The rows come from 4 hidden closed curves, with some noise, and rows from the same curve form a group. Each curve winds through 8 dimensions. The rows are also pushed far along 5 directions, which tell nothing about the answers.
Some rows, each with its group after it:
[ -7  27   0  15  -3  -5   3  -2   1  -5 -15  15  18 -29  27  17   5  29
   2   3 -21  -3   0  21  17] : J26
[-15 -37  -4 -27  32 -16   7  21  -8 -11  -7  24 -18  35 -16  20  27  30
 -30  51   5  -2 -21 -34  45] : J201
[ 29   5   1   3  10   0 -21  16  17  14 -21   5   7 -46   8  20  -2  22
  -5  19  11  25  -6  19  29] : J26
[ -1  -4  -4  16  26  -5   3   0   6  -4   4   6  14   1 -12 -17 -11   3
   3  11  21  10  -5  -5 -20] : J833
[ -2 -18  -4   3 -25   4  16   7  18 -12  -4   9   7 -26  -9  -1   2   4
   2 -35 -29  18  44  13  43] : J201
[  6  -1   3   4  35  -2 -15   5  -6 -10  -1  11  -8  12  -2   6 -12   6
  -7  22  27   2 -18 -13  -1] : J44
[ -7  10 -17   6  -1  -5  11 -10  14 -29  10  -1  -6 -15 -21  -8 -15   5
 -26 -25   3   1  27   8  -6] : J201
[  1  37  -2  -3  -8   7   2 -18  -8  -1   1 -13  -7   3   7 -11  -2 -11
  -3  11 -11 -27 -10  -8 -50] : J833
[ -5   9   6   3  -6 -17  10  -7  -5  22  21  -2 -22  25 -13   0   6  -1
   0  -8  -3  -5   0   2 -20] : J26
[  0  -3   1   0  35 -20 -20   7  -8  -3 -11  12   7   1  10  17  -1  21
 -22  36  32  15 -26   9  25] : J201
[ 22  11  12  18  22  -2 -11  16   1   5 -31 -13  10 -21   2 -10  -4 -25
  13  41  22  21 -25  -4   6] : J44
[-11  14  10  -3   1 -10  16   6 -11   4  -2   0   3  29  12  19  15  10
   0  24   5 -16 -32  -6   8] : J833
[-13  14 -10  -1  -3  -2  25  -7 -11  -9 -13 -11   5  -9 -13  -6  15  -2
  -8  10 -14 -13  -4  -3  -2] : J44
[ -5  -2   0  -5  18  -5 -15  14 -15   4   3   0 -28  25   4   2 -11  -5
 -12  24  14   0 -35 -12   1] : J201
[ -7  22  -3  11   5 -13   0 -27   1 -25   9   4   8  -3 -14 -19   2   7
 -23 -16  18   4  20  12 -14] : J44
[ 23  16  26  17 -36   4   2  13  16  54  10 -26   2   7  15 -26 -12 -34
  36  -6   2  27 -17  15 -26] : J26
[  6 -13  11  -6  14   0  -4  18 -15  20 -14   3 -12  16   9  22  10  -6
  18  31  -5  -7 -24 -20  15] : J44
[ -7  -4  -3  -3  17 -13  -6 -12  -5 -15   9  20 -17  16 -17  10  10  12
 -18  -8   8  -8  16 -11   0] : J44
[ -1 -31  -1 -18   1 -18   2  -2   0  10  -2   0  13   1  -6  17  14  10
 -11   5   2  10  17  14  28] : J201
[  6  35   4  10   4 -17 -19   9  -6   0 -14 -19 -25   5   7  -5  -6 -33
 -11  27  20   2 -33  -1 -15] : J44
[-15  37  -4   7   5   9  12 -16 -13 -20   7  20  -8   6  12  22  -4  31
  -4 -18 -18 -37   0  -5 -13] : J833
[ -7  -6 -16  -5   9  -3  -6  -8   0  -5  16  12 -34   9 -20  -1  -6  -1
 -15 -18  -5 -12  17 -15 -29] : J26
[-13 -11   8   5  20 -16   4 -13 -12  -5  13  18  12  22  -9   5   6  17
  -5 -10  16   5  13   7  14] : J833
[ 19 -18  12  19  15   0   5   2  19  -4   6 -13  29  -9 -29 -33 -26 -20
   7  -9  39  44  20  13   8] : J833
[  1   1  -8   5   0   0   1   2  10 -16   3 -11   5 -15  -7 -10 -25  -6
 -15 -12  13  16   7  17   9] : J26
[-15 -13  -9   5  -2  -7  16   8  12  -7  16  -5   8  12 -14 -17 -12  -6
  -6 -12  16  10  -4   1  -9] : J833
[ -7   4  -7  14  21  -3   3   1  -1 -25  12  -7 -12  10 -21 -24 -33 -17
 -15  -2  22  10  -5  -3 -12] : J201
[  6  13  -5  11  -2   3   3   2   9  -9   4 -18   1 -17  -8 -14 -29 -12
  -8  -7  13  14   0  17  -5] : J26
[ 19 -34  11   6  18 -13  -7   7  20  15   6  11  14 -10 -25  -5  -7  14
  -4  -5  30  49  25  20  34] : J26
[  7   1   9 -18 -22 -12   2  22  -1  25 -20 -26 -14  12   8   1  23 -29
   0  46 -10   4 -31  -8  11] : J201
[  1  -8  -3   8   5  -1  15  19  14 -10 -11  -9  16  -8  -8 -11  -9 -15
   3  16  12  14  -9  -5   5] : J833
[ 25 -17  14   4   7   6 -10   9  19   4   0   9   6  -6  -6   7  -6   6
  12  -6  15  21  16   0  21] : J44
[  6 -11   5  10  14   0  -9   4   7   7   2  11  14   1   9 -17 -16   1
   4   8  13  23  -5   3  -6] : J26
[ 18  -2  14 -13 -12 -21  11  24  10  31 -29 -21  14 -10   9  20  31   0
   2  62  -3  14 -27   8  31] : J201
[  2 -31   9   8  17  -1   5   7  -3   7   1  14   7  11 -16   5   3  -8
  24 -10   4   8  17 -12  14] : J833
[  2   2  13  10 -43  27  32   4   8   9   6 -14  13  -1   4   0  -3 -14
  41 -49 -25  -6  17   5  10] : J44
[  7  -1   0 -14 -34   7   3  11   6  17 -19   6 -13 -24  19  30  21   4
  15  -8 -56 -13  19   1  24] : J44
[ -9   1 -11   1 -11  -3  22   5   0  -8  -6   4 -10 -18  -7  24   4   9
   3 -13 -37 -16  22   4  19] : J26
[ 14  12  20  14 -49   6  -1   0   8  46  -4 -10   8 -15  24  -7   9 -26
  44 -31 -33  10  16  21  -8] : J26
[  7  -9  26  15  -8  -7   2  -7  -3  29  19  -6  11  23 -11 -11  -2 -16
  26 -28  20  23  13  18   3] : J833
[ -6 -24   7   6  23 -14   1  -2  -6   0  18   8  -4  26 -24  -1  -6   3
  -4 -11  26  15   8   2  15] : J201
[ -2  -9  10  11  16   1  -6  -8 -12  10  10   3  10  23  -2 -16  -7 -17
  20  -6  18   2  -5  -8 -24] : J833
[-16 -63   1 -18  -2 -12  23  27  -3  16   1  -2   0  38 -17  10  17 -22
  13  11  -5   3  -1 -22  29] : J833
[ -4 -41  -8 -25  -4  -1  23   9   6   6   0   2   0   7 -15  11  10  10
  -6  14 -23  -3  16 -11  19] : J26
[ -1 -22  -3  -7  20   2  14  16   0 -21  -8 -10   7   9 -18  -3  -7 -10
 -10  19  25  11 -11 -13  26] : J44
[ 14   4  10   9   1 -13  -9   0  -7  30   1 -12 -27   0 -20   5   4 -27
  17  -4   0   1   9   0 -16] : J26
[ -6  -8   9   2  14 -23  -7  -4 -11  10   8   7   3  18  -2   0   1   3
  -9   8  16  14  -1  13  11] : J833
[ 15  -9  -1   7  37   6 -14  19   6 -14 -17   0  19 -26   0  -1 -28  16
 -17  28  39  37 -24  14  41] : J44
[  4 -14  -5   9  15   2  11  -4   2 -11  -3  -4  10 -20 -30 -18 -12  -5
  -4 -10   9  22  23   6  14] : J44
[ -6 -30  -5  -5  34 -18   7  -1  -5  -7  -3  17  -9  13 -34   9  17   6
  -5  18   2  -4  17 -25   5] : J201
[  6  -4  12  -5  10   1  -1  12   0   7  -1  -5  -2  26  -5  -5  12  -1
   1  29  28   5 -34 -19   3] : J201
[-18  25  -9  -7  -1  12  -4 -13 -24 -11  -7   5  -2   9  28   8  10   4
  -2   5 -15 -37 -25 -14 -22] : J44
[  8 -24  -2  -5   8  18  -1   9  11  -7   3  12  -5  -2 -15 -10  -5   9
   1  -5   2  10  10 -18  11] : J201
[-13   0  -6  -1  16  -7   0  -6   1 -44  -6  16  14   3   8   5  -2  12
 -21   9   5  -4   9  -3  18] : J44
[  3  47   6  29  -5   0  -6 -14   5 -22  -4   2  13 -19  17 -12 -11  -4
   3 -14   6  -1   4  14 -18] : J44
[  2  -8  -9   3  29 -16  -5   0   9 -27 -14  23  20 -38  -4   9  -9  35
 -31  15   3  27  26  23  45] : J833
[ 15  12  11  22 -19  22   1  -4  11  18  -3   9  15 -31  14   0  -1   5
  42 -35 -24   4  22  11  -4] : J201
[  9  11  16   6 -19  13  -6 -10  -2  23  15 -22  13  15  11 -21 -12 -23
  22 -17  17   6 -13  11 -31] : J201
[  0   8 -12  -4  36 -11 -21 -21  -7 -11  19  -2  -9   8 -17 -17 -23  14
 -39  16  43   6 -10   8 -32] : J26
[ -6   2 -13 -17  10   3   2  -4  -6  -9   0  -2   5  -4   4  12  -5  25
 -23  20   0 -12 -12   6   3] : J26
[-26  23 -13   6  -2  -3  17 -11  -9 -21 -11  27  10 -12  24  34  20  36
   1  -7 -37 -41   6  -2   1] : J201
[ -9 -25   1 -16 -31   7  14   9   3  32   4   2  15   6  21   9  16   9
  20  -7 -29  -6  -3   4   5] : J833
[ -1  27   8  19  -9   8  23  -3   1   1   7 -18  14   7   1 -20 -17 -15
  17  -3   2  -4 -12   4 -27] : J833
[ 16   0  11   6   6 -13  -6  14  11   7 -13 -23  11   6  -8 -18   3 -33
   1  31  41  27 -23  -1  -2] : J26

New rows, each followed by its group:
[  7 -10  11  22   5  10  10   7   2  -3   4  -4   5   0 -20 -10 -19 -21
  24 -32  13  18  17   2  15] : J44
[  8 -31  -5 -15 -10   0  -3  19  16  16  -7  14 -13 -11  -1  20  14   8
   1  -6 -20   8  18  -7  24] : J26
[ -3  29   4   1 -12 -14  -4  -5   2 -12  -8   2  -5   2  18   8  10  -1
 -10  15 -10 -11  -3   1  -4] : J44
[-12  33  11  16  -4  -7  -4 -13 -16   7   8   4 -13  23  10 -11  13  -8
   9  -1  -3 -15 -18  -7 -28] : J201
[ 23 -11   7 -11 -11   1  -1   3  14  15  -1 -14 -11   0 -15  -7   5 -18
   5  10  -4   8  16  -9  -7] : J44
[ 12  27   0   8  -8  -7 -12  16  15 -12 -26  -1   8 -42  18  12  -1  12
 -19  10   6  23  -8  26  39] : J44
[-25   2 -23   3  30   1   1 -28 -18 -39  30   5 -16  20 -27 -12 -29   2
 -25 -27  18 -23  13  -8 -35] : J26
[ 11  25   0  24  -3   1 -24 -14  15  -5   2   3  18 -35  13 -26 -25  -2
  -6 -23  16  28  14  32 -16] : J26
[ 17 -22  -4  -2  34   1  -1   3  11  -8  -2  -4  15 -17 -29  -7 -17  12
 -11  21  31  24   8   3  10] : J26
[ -9   0  -4  -5  -3  20   0 -13  -5  -7  22   6 -13  21  -4 -24 -10   5
  -1 -17  -6 -12   0 -16 -27] : J201
[ -2  13   9  21 -12  -2   4   8   9  13   8   7   3   5  17 -11 -14  -4
  14 -13  -4  14  -7   9  -8] : J26
[  0  22   5  -3 -22 -14   3   0   0  13 -10 -14   4  -7  14   8  18  -2
  -4  13  -7  -3 -12  16   5] : J26
[  4  -2   0   7  21   3   1   8  -6  -5 -14   8   0 -12   0   8  -4   1
   9  16  -5   1  -5  -9  12] : J44
[  1 -29   8  -6   8 -12 -10  16  -9  17 -15  14 -15   7  -3  12  22 -12
  12  17 -16   7   5 -16  28] : J201
[  3   5   0  -2   2  12 -17  17   1  -1  -3   7 -11  -4  19   4 -13  13
 -10   5   4  11 -24   2  20] : J201
[  3  26  19  34 -24   1   4  -7   1  25   9  -2   7  -4  13 -13  -8 -18
  39 -36 -12   6  10  19 -21] : J26
[-17  -6 -12  -7  19  -7  12 -12  -4 -10  21  10  -7  29 -12 -14  -9  14
 -21  14   1 -12  -4 -15 -33] : J26
[-14   2 -33 -19   9   8  -5  -9  17 -41  -4  32  33 -46  26  14 -11  78
 -55   2  -9   2   8  27  25] : J833
[ -9  24 -13  -4 -13  -7   5  -9   4 -16   4  -8  -6  -9   2  -7  -3   5
 -26  -2  -6  -7   1  12 -12] : J201
[-39  23 -19  -6  -1   4  24 -12 -40 -18   1  -9 -26  32  -4   1  11 -18
  -7  -5 -19 -53 -28 -30 -34] : J44
[-12  -3  -2  -9 -43  27  28   2  -3   5 -15  11  11 -14  25  31  31  10
  35 -36 -67 -37  20 -10  21] : J44
[ -6   6  -9   7 -19   3  11  -5  26  -8  15  19  15 -23   9  -5 -16  37
 -16 -36 -18  16  28  28  11] : J26
[-12 -20 -18   0  14  -2  12  -2  17 -24  14   9  23  -9 -15 -17 -23  24
 -26  -9  17  19  13  13   6] : J833
[-25  14 -13   2  12   0  28 -20 -10 -35  33   1 -25  42 -31 -10 -15   1
 -17 -21   7 -33   7 -23 -38] : J44
[-12 -18  -1 -19 -31   7  30   5   4   9  -6   9   7   7   8  25  36  12
  18 -12 -45 -28  16 -16  13] : J26
[-12   0  -6   1  -7  -3   2  -1  -6 -18  -2  -5   0  -1   1  -4  -7 -12
 -13 -19   0   5   7  11  20] : J44
[  9  31   2  19   3  22 -28 -15  16 -20  16  15  12 -22   9 -39 -28  27
 -18 -29  28  29   0  20 -10] : J201
[  5 -11   2 -11  -4   0  17  -8   4  -6  -3   7  -2  -2 -22  13  17   3
   1 -10 -18  -9  38 -10  12] : J833
[  2   8  -8 -14  -9   7  12  -6   6  -4  -6   6   5 -20   6  13   6  26
 -10   7 -32 -14  15   2   1] : J833
[ -5  -1 -23  -3  14   3 -22   1  13 -50 -21  34  17 -54  22  20 -13  46
 -41 -11  -8  14  26  23  52] : J44
[ 27   2  37  18   2  -3  -6   1  -9  36 -10 -16  20   8   3 -11   2 -35
  42  12  17  24  -6   9   5] : J833
[ 20  25  -7  10  20  -5 -23  15  10  -8 -31   3  13 -59  20  20 -13  27
 -20  37  11  20 -19  26  31] : J26
[ 16  21   3   4  -3  -5 -18  -2   5  15 -15   3  10 -42  17  20   6  27
  -4   8  -5   9   0  28  16] : J26
[ 18   9   1  -3 -26  17  14  18   7  22 -19 -28  -7 -23  -1   0   3 -21
  18   6 -19   1 -11  -2   4] : J44
[  5   3   7  -2   4  -5  -3   3  -1   0   2  -6  -3  17  -7   1   2  -9
  -6   3  25   4 -10  -3   1] : J833
[  4   8  -4  -9  10   6 -18   1  -8  -1 -13   6  -6 -10  22   9  -4   6
  -7  27 -12  -9 -16  -5  -6] : J44
[ -7 -48  -8 -18  20  -6   5   2  -8 -12   1   8   1   9 -24  15   5   5
  -9  -2   6   1  21 -10  31] : J26
[ -7  -6  -9  -7   6  13   5  -2  -7 -17 -13   7   5  -6   2   5   9   0
   2  -2 -10 -16   3 -18   3] : J44
[ -8   0  -7  -8 -19 -14  14 -11   0   6   6  -5  -6  -1  -8  12  11  -1
  -6 -17 -19 -12  24   9  -5] : J201
[-23  -8 -15  14  13 -12  14  -5   1 -11  32  -5  -9  32 -32 -36 -22 -22
  -7 -19  26  -1  -2 -12 -51] : J833
[ 25  45   6  29 -10  19  -4   6  21   4   2 -19   6 -32   6 -27 -34  -4
   8  -6  17  21 -18  19 -22] : J201
[  1 -20   3 -12   2   9   7  11   2  -2 -15   5  26  -3  14  14  14  15
   7  19  -2   0 -11  -7  27] : J201
[  0 -13  -4 -14  -4 -20   3   2   2   2   0 -14 -13  11 -21  -7  10 -19
 -20  13   5   8   8  -2   3] : J201
[ 11 -27   5  11  31  -5 -13   1  -7   4   1   3  -1  -7 -26   0 -15 -13
  13  -9  22  20  21   4  11] : J26
[ -4   4   8  19  10   6   5 -17  -5  -8  16  21  10   6  -7   3  -7  15
  16 -43   5  -3  25   5  -2] : J833
[-11  35   0   5 -24  15 -11  -3  -9   3   6   8 -22   5  30  -3   0   3
   4 -19 -26 -18 -19  -3 -16] : J201
[ 11 -18  -1  -3  11  22  -9  10   9  -5  -5   5   4  -9   0 -13 -12   2
   6   6   5  12  -4 -13   6] : J201
[-15 -48  -6 -32 -13  -3   5   6 -10   3 -15  30  -3   0  10  41  37  18
   4 -11 -53 -16  37 -10  56] : J44
[-16  17   1  10  -5   0  33  -6  -7  -6  11 -12   2  23  -8 -13  -7 -15
  11   1  -8 -19  -9 -11 -31] : J833
[ -3  -1   8   8   8 -12  21  -7   3  -7   5   4  19   5 -17  -1   6  14
  -1   1   8   8  15   8  12] : J833
[ -2   6  17   5 -35  -6  20  -6 -11  31  13 -28 -11  25 -12   1  17 -36
  32 -30 -11 -14   9   3 -13] : J26
[-10  -5   0   9 -16  -4  27  -1  16  -6  -3  26  32 -21   7  14  16  39
   6 -19 -33   6  31  17  33] : J26
[ -6  -2  -2   4  -1  14   7   8  -5 -18 -13   5   6  -3  10  10  -1  -7
  12 -10  -8 -12  -3 -12  16] : J44
[  0  -6   4   4  24  -7  -1  25  -7   0 -23   7  12  -7  16  28   2  15
   4  38   7   4 -30   0  39] : J26
[ 10  31  -4  21  10  -9 -20  -1  14  -4   9   3 -13 -14  -2 -14 -26   4
 -21 -10  30  21  -7  18 -20] : J26
[ -5 -20  -4 -14  19  -8  19  11  -3 -13   4 -10 -17  32 -30   2   3 -10
 -15  28  15  -7 -10 -27   5] : J44
[-12 -21  -6   1   4   2   7  17   4  -3   6  -2  13  12   3  -7 -14  -7
   3   0  14   8 -18  -4   2] : J833
[  8  39  18  -4 -41  -5  11   6  -1  33  -8 -25  -7  11  26  13  24 -11
  14  22 -19 -16 -31   6  -8] : J44
[-16 -11  -6  -8   6   2  -5  -4 -19 -14  -6  10  -8  16   5   6   8 -13
   0  -7  -8 -18   2 -17   3] : J44
[  7  38  10  25 -32  11  -5   1  14  27  18  -4  -8   1  27 -21 -25 -12
  20 -32  -5  10 -16  16 -39] : J26
[  6   5  -3   0  13  -9  -3  11   2  -1 -24   1  10 -19  11  22  10   7
  -2  32   5  -3 -16  -1   9] : J201
[ -7  43   5   9  -8  -5  -4   0  -9   8  -5   2  15  -9  44  12  -6  27
  -8  20  -5  -3 -37  28   3] : J833
[  1  14   8  15  11  -9 -21 -14  -6   3   9   6  16  -1  11 -13 -14   4
  -6 -10  26  20  -3  26  -7] : J833
[  6 -11   6  -2  13   6  -7  14 -11  13 -14   9  -5  -1  11  19   2   5
  12  17  -7  -1 -15  -9  21] : J44
[  3   1  -2  15   5  -3  14  -8  18 -11  16  -4  10  -5 -25 -26 -21   1
  -7 -15  17  22  20  11 -13] : J26
